All rows are made from the same 6 directions, up to rounding. Whole rows:
[[ -7  -2  12  -6 -18  14   6 -10 -10 -15  -2  -9  -4  -2   3  16  -3 -15
   11]
 [ 19  16 -14  24  10  15   0   0 -26   3   6  -8 -20  28   4   4  -1  16
   -5]
 [  7  26 -13  18   7   1   1   4   0  16   8  26 -19  16   7  14 -16  30
   12]
 [ -7  10  -5  -3 -23  17  12  -1   3  -5  17  20  -1   9  15  24 -21   3
   35]
 [ -3 -15  -3  -9  13   9  -6  -1   9 -14  -7 -20  14  -3 -25 -16  18 -11
   -2]
 [ 11  -3   1   1   1  -4   4  12   2   2  -3 -10   3   7 -18 -27   8  -4
  -27]
 [ 10  -8 -11  -3   1   6   4  14   6  -3   8  -9  15  12 -14 -26   7  -4
  -10]
 [ 16  -7  -9  11  10 -23  -6   7 -16  18   9  -4   3   0  29 -15   3   7
  -26]]

The start of a row, then its end:
[ 13  -5 -18   5  12  33  -1   3 -11 -20   5 -29   5  26 -23]
[-14  15  -5   3]
[-26 -19   4 -18  24 -15 -21 -18  21  -4 -15   2  17 -38   1]
[12 12 -5 22]
[  6   1   4   0 -38  11  19   5 -18  -5  20   0   0  14  26]
[  8 -17 -12   4]
[ -8  -4   4   0   2   8  -6 -17 -13 -10  -4  -9  -5  -8  13]
[23  1 -5 17]
[  8  -7 -13   5  13  14  -5  -1 -12  -9   4 -19   4  11  -3]
[-6 11 -1  1]
[ -6 -18   1  -3  40 -41 -26  -6  12  17 -18  -2  13 -34   6]
[-15  20   6 -20]
[ 20  16   6  15 -19   1  16  14 -16   7   2  -3 -18  24  -7]
[-15  -7   2 -32]
[  9 -25  -6   0  -2 -17  -7  -3 -28   6  15 -17  16 -10  52]
[ -3   4 -11 -12]
[ -3 -12  -4  -2   7   7  -8 -11 -12  -9   2 -14   6  -5  13]
[10  6 -7 12]
[ -7  -6 -21  -1  29   0 -17  -6  11   2   6   7  12  -7  10]
[ 8  4 14 27]
[  2 -13 -16  -7   6  37   0   0  -1 -27   7 -27  15  18 -23]
[ -9  14 -13  18]
[  6 -13  -2 -12 -26   3  15  17   5  -5  17  -3  21   8   3]
[-22  -3 -17  -9]
[ -5 -17  -3   1  14   8 -15 -21 -25 -13  -2 -25   3 -10  25]
[ 20  11 -10  15]
[-10   3  23   5  -9   2  -4 -26 -30  -9 -15 -13 -23 -14  21]
[ 38  -2 -10   6]
[ -4  -1  16  -4 -26   4  10  -5 -12  -7   1  -3  -5  -3  12]
[ 13  -8 -14   1]
[  7 -14  12 -10 -25  -2  13  12  -4  -6   4 -16  12   2  -3]
[-24   4 -24 -27]
[ -8   5  15  -4 -31 -19  10  -2  -3  13   9  26  -4 -14  40]
[ 22 -24  -2   7]
[ -3 -17 -13 -11   0  -6  -3   5   9   2  16   5  25  -7  20]
[-6 -1 -4 13]
[  4   5  11   2  -6   3   6   3  -2  -4 -10  -8  -9   5 -21]
[ -9   4  -6 -18]
[ -1 -12 -13  -6  10  16  -5   0   4 -13   5 -13  15   5  -9]
[-7 10 -6 13]
[ 12   1   2  18  18 -21 -12  -6 -26  15  -8 -11 -15  -5  21]
[  0   7   9 -27]
[  3   8   0   4 -23  -1  10   2 -11   7  15  14  -6   6  30]
[ 14 -18   3   7]
[ -8  -2   1 -10   3  -7  -1   4  23   2  -3  12  10  -9 -13]
[-7  0  1  5]
[  1  16   5   8 -11 -16   6   3  -1  18   3  24 -14  -1  18]
[ 12 -17  13  -3]
[-14 -20   3 -16  12 -18 -13  -5  17   1  -6   1  21 -28   6]
[-4  9 -8  5]
[ -9 -21  11 -20  -5   6   1   0  13 -19 -10 -21  20 -12 -26]
[-17  16 -26  -6]
[-21  -2  -1 -11  12  -5 -10 -10  23   0  -4  18   8 -21   1]
[18 -3  6 31]
[ -6  -8   2  -4  -5  33   0 -15 -17 -29  -3 -28  -1   6  -7]
[ 17   8 -18  21]
[ -4  11  13  10  23 -34 -14  -9   2  22 -23  13 -19 -23   3]
[  7   3  16 -19]
[ 12  19  -7  16  10  22   2   1  -9  -5  -5  -8 -20  25 -26]
[ 0  3 12 -3]
[ -1 -13   9  -7  10  -3  -5  -1   4  -8 -15 -21   7  -9 -23]
[-19  18 -14 -19]
[-10 -20  -5  -7  13  -3 -15 -14  -7  -6   2 -10  14 -18  26]
[14  7 -7 18]
[ -1  13  -8  -5 -20  19  17  14  20  -4  15  21   4  19 -16]
[ -2 -16   5  20]
[  3   0   8  -3 -32  12  16   4 -12  -8  10  -4  -1  10   9]
[  3 -10 -14  -1]
[ 11   7   1  23  20 -12 -13 -13 -34  12 -10 -12 -24  -1  24]
[ 14   5  13 -17]
[ -9 -27  19  -9   0 -17 -12 -19 -21  -7 -13 -26   7 -31  27]
[  9  14 -25 -12]
[ -5  13  17   4  -4 -34   0   1   8  24 -11  25 -14 -18  11]
[  6 -11  11 -17]
[-10   9   3  -6 -15   0   8   3  16   3   5  23   0  -3   1]
[ 11 -15   4  17]
[  3 -11   5  -8 -11 -24   4  12   7  12   6   6  14 -10  13]
[-20  -2  -7 -21]
[ 15  -6 -15   4   4  -1   1  13  -4   5  13  -6  10  14   5]
[-22   4   3 -13]
